The rows are grouped in 4 different ways at once. Each group adds its own fixed numbers to the row, and there is some noise. The rows also spread widely along 16 directions, which tell nothing about the answers.
Known rows, each followed by its group in each grouping:
[ -4 -14  19  -8 -22 -18   3   2  -7   0   2   9  -5  -1  20 -20  20 -14
   7 -14  19  11 -32 -25 -20 -10  18  27  14  16  22   8]
X M Ful k783
[  1 -11 -55  38 -10   1   3  13  32 -12  -8 -10  -6 -31  34 -13 -37 -21
  26  19 -16  34  23   8  40 -16  21  25   3   5  12  12]
V B kolus k783
[-19 -14  -3  -5  12  -6  33  23  19 -15  12  18  42 -18  32  36 -17   9
 -16  19 -18  -1  18   0  10  25  -4  10   1 -10  24  10]
X B Guk k689
[-55 -49 -34 -23  -9  23   4  27  12  20  45  49  28 -11  10  24 -34  12
 -53   8   2 -48  25  12 -42  35 -30 -15 -15 -28   0   8]
V M Ful k689
[  2  26   7  -8  -2  -6  14 -25   4   4 -10 -24 -38  27 -10 -10 -27  39
  -5  -8 -17  18  18  -5 -10   9  42   1  44 -24 -23 -36]
Q A Guk k37
[ -6   3  -9  -4  17  -5  -2  29 -19  12   2   8   4 -11 -12  17  39 -25
 -20  -5  10  23  -9   3  -3  18  16  28   1  21  -7 -15]
G A Rerom k398
[  2  -5  20  37   6  23  -6 -20  12 -31   1 -17  46 -29  75  11 -12   1
  36  12   0 -22  19 -20  32  -9  -4   8  -5  -3  36  13]
Q M Nal k398
[ 40  11   7  13  37  23  10 -16  19 -33 -16  16  17  -5 -24  33   0 -13
  24   1 -22 -10  -4 -15  -7  10  -9  -6 -23 -29  40  28]
G B kolus k37
[ 39  -3 -10   1  25  23 -33 -31   9  -1 -20  15 -25 -32  16  -9  20   2
  10 -47  16 -20  30 -27  -8  -4  17 -10 -33 -26  -5   3]
G A Nal k398
[ -8  25  38 -18  18   0  28  20 -14   7 -27  16 -15  37 -28  32   5 -20
 -15  -3 -21 -11 -22  13 -27  11 -21  13   0  -1  11   4]
Q A Rerom k37
[ 46 -16 -20  18   0  -1 -14 -34  26 -14 -19  45  13 -33   2 -10 -17 -22
  -7 -37 -19  10  19  -5  11 -12 -10  -7  18 -24   4  14]
X B Nal k783
[ -6  15 -59  20  32   4   1  26   8   7   4   5  19  11  -6 -24 -14 -31
 -11 -11 -26  22 -12  13  14 -24  12  23  34  -6 -12 -30]
X A Nal k783
[ 29  -2   2   1  12   8  -4  15  10  -8 -10  21  25 -11   5  26  11   9
 -13 -19 -20  -3  10   4  25   3  -9   3  14   1 -13   3]
V B Ful k689
[  2  15  24  18  20  19  -5  -6   4 -25 -16 -14  23 -12  28  37 -19  19
   2  -9 -23 -16  54  20  16  18  -7 -18   3 -10 -27  16]
Q A Ful k783
[  2 -10 -27 -14   5 -27  13   2  33 -27  18   3  26  -2  -3 -15 -10  19
  -7  -5  -1  28   8  -3  14  -9   2 -29  12 -24 -15  14]
X M kolus k398
[ -3  -7  11  11 -29   0   7   1  17  -8  18 -29  -6   4   7  11 -29  47
  22  31 -11   0  10   9   8  10  12  -1  22   5  -1   8]
Q B kolus k398
[-44  -5  -9   5  12  17  -4  48   4  -3   2 -16   5  12  18  13 -14  14
 -10 -24  -5 -22  12  21 -37  12  13   4  -4   1 -29  23]
Q A kolus k783
[  2 -12  -1  30 -12  13  -2 -10  -8  -7  34 -19  -1 -29  10  27   7   0
  31  44   7  13   6 -20   7  21  27  23 -11  11  31  -6]
V B Guk k37
[-21  11 -18  15  12   8   2  38  14  -4  -3 -20  19  12  46 -23  -3   4
  27  15 -12 -26 -24  11  27 -37 -13  21   8  19  12  -7]
Q A kolus k398
[-43  -3   5  -6 -17 -32  15  16   4 -30  26  17  54  -7  30  -8 -14   8
  -4  42  -3 -16 -10   9   4 -15 -49 -12  18   7  20   6]
V B Rerom k783
[-15  -7   8 -20 -15 -24   5   1 -13   8  -2 -10   5  12  -2 -23  13 -25
 -17 -13  24  29 -18  12 -19   5 -11  -6  16  12 -15  -3]
X M Ful k398
[-40 -47 -13   5 -36  -5  -9  27 -13  17  68   2  27  -1  23 -33  17  -8
  -3  20  19   5 -46 -10   1 -28   2  13  26  32  -6 -11]
X M kolus k783
[ 16  -4   4  11  30   3  24   0  -1 -11  39  52  16 -27   9  42  27 -18
 -19  15 -30  14  34 -48  66 -23  -7   2  -5 -15   1 -11]
Q A Nal k398
[ -6  36  -6  16  23   9  25   7  30 -31 -31   1  -3   4  32  16 -55  26
 -11 -11 -45  11  52  -9  20 -12  27  12  26 -37 -18   3]
G B Nal k37
[ -4 -11 -22 -12   2  24 -23  -9   9  29   8 -41  18  22  22 -41 -18  35
  17   1  11 -41 -21  37 -13   9 -16 -29   1  -9  -7 -34]
Q A Guk k37
[-34  -7 -28 -11 -11  -5   0  22   7  11  34  -6   6  -2  -6  -7 -18  25
   9  52   0 -27   0  32  -2  10 -25 -15 -14   4   6  -8]
G A Ful k783
[ -7 -11   9  18 -31  12 -49   9 -19  14  11  -3 -13 -12 -20   3  11  11
  11   2   5 -41  -3  43 -22   7 -27  -4   4  32 -23   7]
Q A Ful k783
[ 35   7   4   6  15   1   2  15   4  -9 -14   4  -5  -2 -18  24  23 -16
  14 -13 -17  25   0  -3  33 -10   8   7 -12   5  -4  17]
V M Ful k783
[ 28   8  28 -15  16  23  20 -12   0  11  24 -12 -31  18 -32  36   9  34
  21  37 -19  -7   1 -13  24   7   9 -20 -24 -16  -2  -9]
G A kolus k37
[-32 -34 -27   1   3   2   9  11  22 -11  35   1  20  -5  30 -12 -26  -6
  -6   7   6  -1  17   0  -4 -12 -15 -31 -16 -24 -12  28]
X A kolus k398
[-17  -8   9   4  -7  -9   6  27   1 -10   3  37 -13 -11  10  22   3  -9
 -19 -13 -14  -1   8 -13  -9  -9  11  32  16   7  -3  23]
X A Ful k689
[-11  38  -9  39  39   8 -16 -10  -1 -52  -8 -22  19 -14  50 -21   4 -11
  47  11   2 -12  -3 -28   8 -42  15  23   5  -2  23  -1]
X A Rerom k689
[  4  27 -41  -7  28 -18   2   4  19 -14 -47  15 -20  -6 -12 -32  -7 -22
  -2 -21  -7  13  10  17  -6 -13  -9  -5  -9 -15  -7   0]
G A kolus k37
[ 46   2   2  -1  21  14 -14 -23  -5   9 -46  14 -20 -23   2  16  18 -25
 -18 -53  -2  20  41   5  11  21  10  -1  -2  -8 -32  -2]
V A Ful k689
[ 38  -7  -1  13   2  14 -20 -19   4   9   4  20 -42 -15  -1  -1  12  -1
   1 -22 -15   5  32 -11  40 -34   9 -12  -7 -11 -39   2]
X A Guk k398

New rows. What belongs after each?
[ 10  14  -7 -19   6 -28   8 -21  15 -16 -24  11  -2  -7   8 -24 -10   6
  -7 -20   3  25  10  -9  -7   2  15  -3  17 -20   0  -4]
X M Rerom k783
[-23   3 -20  12  -3  17 -20  26  -1  11   1 -15 -12   9  -9   7 -17   3
   3   9  -1 -22   3  36 -23   7  -6   5  -4   4 -13   4]
V A Rerom k398
[ 21  -7  31  15 -31 -11 -15 -34  -2 -18   3 -11   8  -2  11 -14  -7  15
  14 -12  -2  13   6  -2   4 -10  -2 -16  42   5 -18   9]
Q B Ful k783
[ 18  -7  14  14  -4  27 -20  -5   1  19  -7   9   7   5   2  20 -11  11
 -18 -19 -22 -21  13  25  10   5  -8  -1  30   1 -32  -7]
Q A Rerom k398
[ 11  11 -13  -1  43  13 -19  27  -3 -19  19   2  28  12 -21   6  39  10
   3 -29  -6 -11 -10  -8  -6  -9  -8 -22 -13  -7 -27   7]
Q B Ful k783
[ 12 -30  -9   2  11  12  17  -8  15  -9   1  41   5 -52  39  34   4 -15
 -16  -4   1  10  44 -35  15  25  13  12 -24 -15  21  14]
V B kolus k689
[ 16   4  23   6 -19 -29   5   5   2 -12 -15  -4 -20 -39  28  21  24  24
   3  -2  -3  40  39  -9  47  11  30  20  12  27 -17  -1]
Q B Guk k398
[-11 -18 -22  -8 -13 -10  -1  24  16   8  25 -17   4  -3  -3  -3  -4  26
  24  31   2 -14 -27  21  -1   8   3   7  -5   8  23   0]
X A Guk k689
[  0  -6  19   5 -49 -21 -17  -5  -2  -4 -10 -15 -49 -19  -9   0   3  31
  13  -3  10  18  12   5  -6   6  28  14  24  28 -19  10]
Q M kolus k689
[-14   3  -5   9  -5 -12   1  -4   9 -28   1 -39  22 -12  24  -7 -11  23
  19   4  15  23   9  -4 -15  20  41  10  25   2   6  -3]
V M kolus k783
[-10  25 -16   8  18   6  29  23  -2   5 -10  -9 -23  -2 -11  37 -15 -21
   7  37 -19  31  19   6  22  23  22  32 -21   1  17  -6]
V M Rerom k783
[ 22 -19  46 -19   2  -3  23  -4  10  -3 -14  29   7 -10   8  38  17   6
 -17 -21  -3  -3   9 -16  -8  23   6   1  -1 -10  12  22]
G A kolus k398
[-30 -40  -1  24 -14  33 -33  11   0   2  20 -18  62 -21  70  -4 -12  12
 -12 -13  15 -36  17  26  -6   5 -15 -11  22  12 -31   4]
V A kolus k398
[-28 -47 -31  21 -35   9 -30  29  12   0  34  -3   7 -34  14  -4 -10  14
  13  11  18 -19  -4  17 -33  19  10  13  -7  21   6  30]
X B kolus k783
[ 33  -7   6  -1  34  21  -9 -40  -9   2  -2  17  30  -3  27 -17  25 -28
 -14 -38   5  -2   7 -21  14 -14 -25 -31  -4 -22 -14 -21]
Q B Guk k398
[ 33 -10 -23  17  40  26   6 -10  25  -5  -9  26  59   4  37 -10 -14 -26
 -13 -35 -32  -4 -12  -8  27 -27   0   9  44 -23   2 -14]
X A kolus k689
[-26  18 -16   6   0   9 -34  28 -13  -5 -25 -33  -8 -22 -15  11  11  14
  10   8  25 -29  17  55 -42  45 -21  -3 -30  28 -17   5]
V B kolus k398
[ 33   0  -2   9 -10  26  -6 -21   9  33 -29 -22 -28  12 -17  -3 -32   1
  18   1 -13  -2  -8  31  -2  15  10   8  11  -7  10 -16]
G A Nal k37
[-20  -9  -5  17  -9  12  -9  23   2  -5  14 -17 -12   6   6   0  -9   5
  12  -4  -2   1  -3   2 -14 -10  25  13   3   7 -16  20]
X M kolus k783
[ -5 -18 -15 -20  14   1   2  39  16  11 -12 -13  13  19   0  -7  -4   0
 -12 -31  -8  -1  -1  49   6  -2 -30 -37 -18  -2 -47  21]
Q A kolus k783
[-37 -12  17  -9 -17 -21  40  42  10   2  -8   3  -1  -4  64   5 -13  -2
 -21  13 -13  24  26   8  51 -16 -17   5   0  22 -23  14]
Q B kolus k398
[-33  35 -61  30  38   7  -3  42  12 -12  -6  -9  21  14  12 -33 -19 -24
  13  10 -25 -14 -24  24   2 -38  -1  32  21   6   6 -17]
X A kolus k783
[ 22  -5  -5 -20 -19 -21   4   9  26   9 -27 -19  -4   2 -24   6 -10  29
  11 -11   3  11 -12  34  -9  34   4  -2   5   1  14  10]
Q M Nal k398
[  6 -12 -22  24  -1  18 -15  55   0  20  12 -14   0   7 -23  22  20 -19
  30  14 -11   5 -46  21  13  -2  12  39 -15  37  18  14]
Q M Rerom k783
[ 16   3   7 -25 -16 -22  -7 -12  10  -6  -2  14 -10  -7  11 -24  10  49
  -1 -18   5  -8   2 -20  -8  -6  14  -4  25  -5  -5 -13]
V B Ful k783
[ 44 -19  29   1  29  48 -18   5   0  11  12 -13   5  21  17  12  39  16
  27 -42  -2 -33 -30 -28  14 -28  11  -7 -20  -8  -7   6]
Q A Nal k689
[-19  15  -1   3   0   2 -21 -10  -4 -14   0   7 -11  -7  13 -11  -8  20
 -14 -14  11 -10  24 -15 -26  -8  18   0  15 -14 -24  -3]
G M Rerom k398
[ 45 -10  33  19  25  49 -11 -19  -1   4 -14 -21  12  -8  15  49   4   3
  18 -19 -15 -17  29  13  19  24   8 -14 -26 -14  -9  14]
V A Guk k783
[-26  -7 -25  28  12   2  -3  10   9 -29   6 -38  72 -48  30  37 -20  -3
  15  36  13   2  35  38   0  58 -11  -1 -10   5  25   9]
V A Nal k398
[-39  -1  18 -15  -3   7 -10  29 -18   7  14 -14 -21  16   7   0  18  23
  -6  -6  19 -30  -4   6 -40   4  -3  -5 -22   9 -25   6]
X B Guk k398
[ 54 -17  41   6   6  31   5 -47  -2  13  -3  -8  23   5  11  16  -2 -14
  10 -11 -11   8   0  -4  32   3  -9 -20   5 -16   1  -5]
X M Nal k783
[  4  -3  16  -7 -18  -5   8 -16  27 -17   3  15   0 -10  20  13 -36  52
   1   8 -19 -20  32  -4   2   9   9  -7  17 -22   5  15]
X M Ful k783
[-28  33  13  19  21 -14  -7 -11 -18 -56 -29   2  -2 -33  -3  27  11 -30
   1 -15  23  10  37 -15 -63  36  17  20 -12  -6  17  33]
X M Ful k398
[  5 -10 -11   9  -6  31   2   0  19  30   1  26 -15   9   3  12 -42  12
 -13   4 -32 -42  12  15   1  -2 -13   8  13 -20   9  -9]
Q A Nal k398
[ 33  -7 -57   7  19  16 -28 -11  10  11  38 -17  14  10 -48 -28  11  16
  19   0   1   4 -29   5  -6   4  10 -22  14 -12 -11 -31]
Q B kolus k783
[-24 -14   1  10 -14 -10 -17  44  -1 -11 -11 -10  19 -13  36   5  -4   9
 -25 -35  -3  24  21  28   5   2  14  11  28  25 -60  22]
X B Rerom k783
[ 12 -26  -6   4 -18 -13  11   5  15   3  -2  29  15 -24   1  12  -8 -27
  -8  15 -19  21   1  20  43 -11 -28  -3   2   7   9  13]
G M Guk k689
[ 18 -13 -32  39  -3  25 -19  15   2   9  16 -19  -6  10   4 -22   6 -39
  40   2  -3  18 -48 -11   7 -31  25  38   6  17  22   5]
X B Ful k37
[  9  16 -29   7  27   7 -11  13   6  -9   1 -10 -14  14 -45  -7   6  -7
  22  -4  -8  -4 -16  16 -21  -8   1  -7 -11  -7  -7  10]
X A kolus k783
[ 22  22   1  -2  -8  -8  -4  -7   8  18 -50  37 -38 -17  32 -19  -2   4
 -14 -23 -26  -5  24   7  43 -19  -1  28  30  11 -13 -28]
Q A Ful k37
[ -4  25  22 -14  10  -5  21   2   2   2   2 -27 -10   8  10  20  -1  48
   8  31 -11  -7  15   2  17  17  22   2   5  -5   2 -26]
G A Guk k398
[  7   5  -3  -1  -9 -15  12 -22  28 -15 -18 -25  10   9  15 -24 -43   8
  35  15  -5  -2  -6  23  -7   1  -8 -13  11 -16  29  18]
X A Ful k783
[-22 -15  -2 -34 -25 -57  11   7  24 -35  -2  37 -12 -52  40 -11   9  36
  -9  -2  20  14  33 -27   0   9   2  -8 -20  -2  10  24]
Q B Rerom k37
[-23 -10  -8  11 -10 -14   3  17 -13  -9  24  21  15  -8  13  -3   6 -24
 -22   2  -3  28  -1 -14   4 -16   5  17  28  12 -16  -4]
V B Rerom k783
[-27  15   3  20 -21  -3 -20 -15 -17 -11  -2 -10  -2 -26   0  12 -16   5
   2  35   3  -7  24  28  -8  25 -16   9  19  20  -4 -14]
Q M Rerom k689
[  0 -49 -34   3 -49 -27 -21   8  17  13  29  -9 -13 -35  14 -30   2  20
  -3   0  21  43  15  11  27  -6  28  -7  25  22 -39   0]
G A kolus k398
[ 33 -28 -11 -12 -14  11 -30 -38  17   0 -17 -22 -33 -24  -1 -20  -4  18
  19 -28  28  10  31  12  -6  18   2 -49 -38 -19 -29  21]
V M kolus k37
[ 38 -24  42  -2 -25  13  54 -13  27  42  -3   1   5  37  50   6 -37   8
   2  18 -45  10 -22  -8  71 -26   8  22  55   0  23 -20]
Q A kolus k398
[ 16  -3  -1   6   7  12 -25  -3  11 -12 -18  23   0 -29   7  13  12  15
   3 -33   1 -27  14  -8 -12   7   2   9  -9  -7   7   9]
Q M Nal k689
[ 15  -1 -16   4 -11  -6  -3 -27   2  12  13 -26  17  11  12 -44  -5  -8
  29  16  10  19 -41  -5   7 -10  16  13  35   7  27 -33]
X M Ful k783
[-19  13 -12  29  16  21 -15  15 -16 -16  11 -27 -41  12 -24  -1  12 -26
  27  -9   8  14  -4 -19 -34 -13  33  15 -23   1 -12  21]
Q M kolus k783
[ 31   5  11   6  47  24  15 -41  10 -25  16   5  21   9   1  14  -9 -19
  18  12 -18  -1  14 -19  26 -19 -24 -41 -22 -44   4  11]
X A Rerom k689
[ -3  -2   7   2 -19 -33   6  -8  -2 -12   9 -15   6 -15  28 -25   0   4
   6  16  -2  39  14   9  47 -21  -8 -15  19  16 -28 -10]
X B Guk k783
[-27 -32  22  19 -44 -10 -17   3 -14   1  17 -29  17  -9  32 -20   1 -12
  17   6  23   8 -25  14 -19  -5   9  14  25  33   4  10]
G A Guk k783
[ 21  -4 -21 -13  20  11  16  30  15  30 -21  44 -56 -14  -6  29  14 -10
 -25 -30 -17   7  27 -22  19   2  33  34 -28 -13  -2  -1]
V A Nal k398
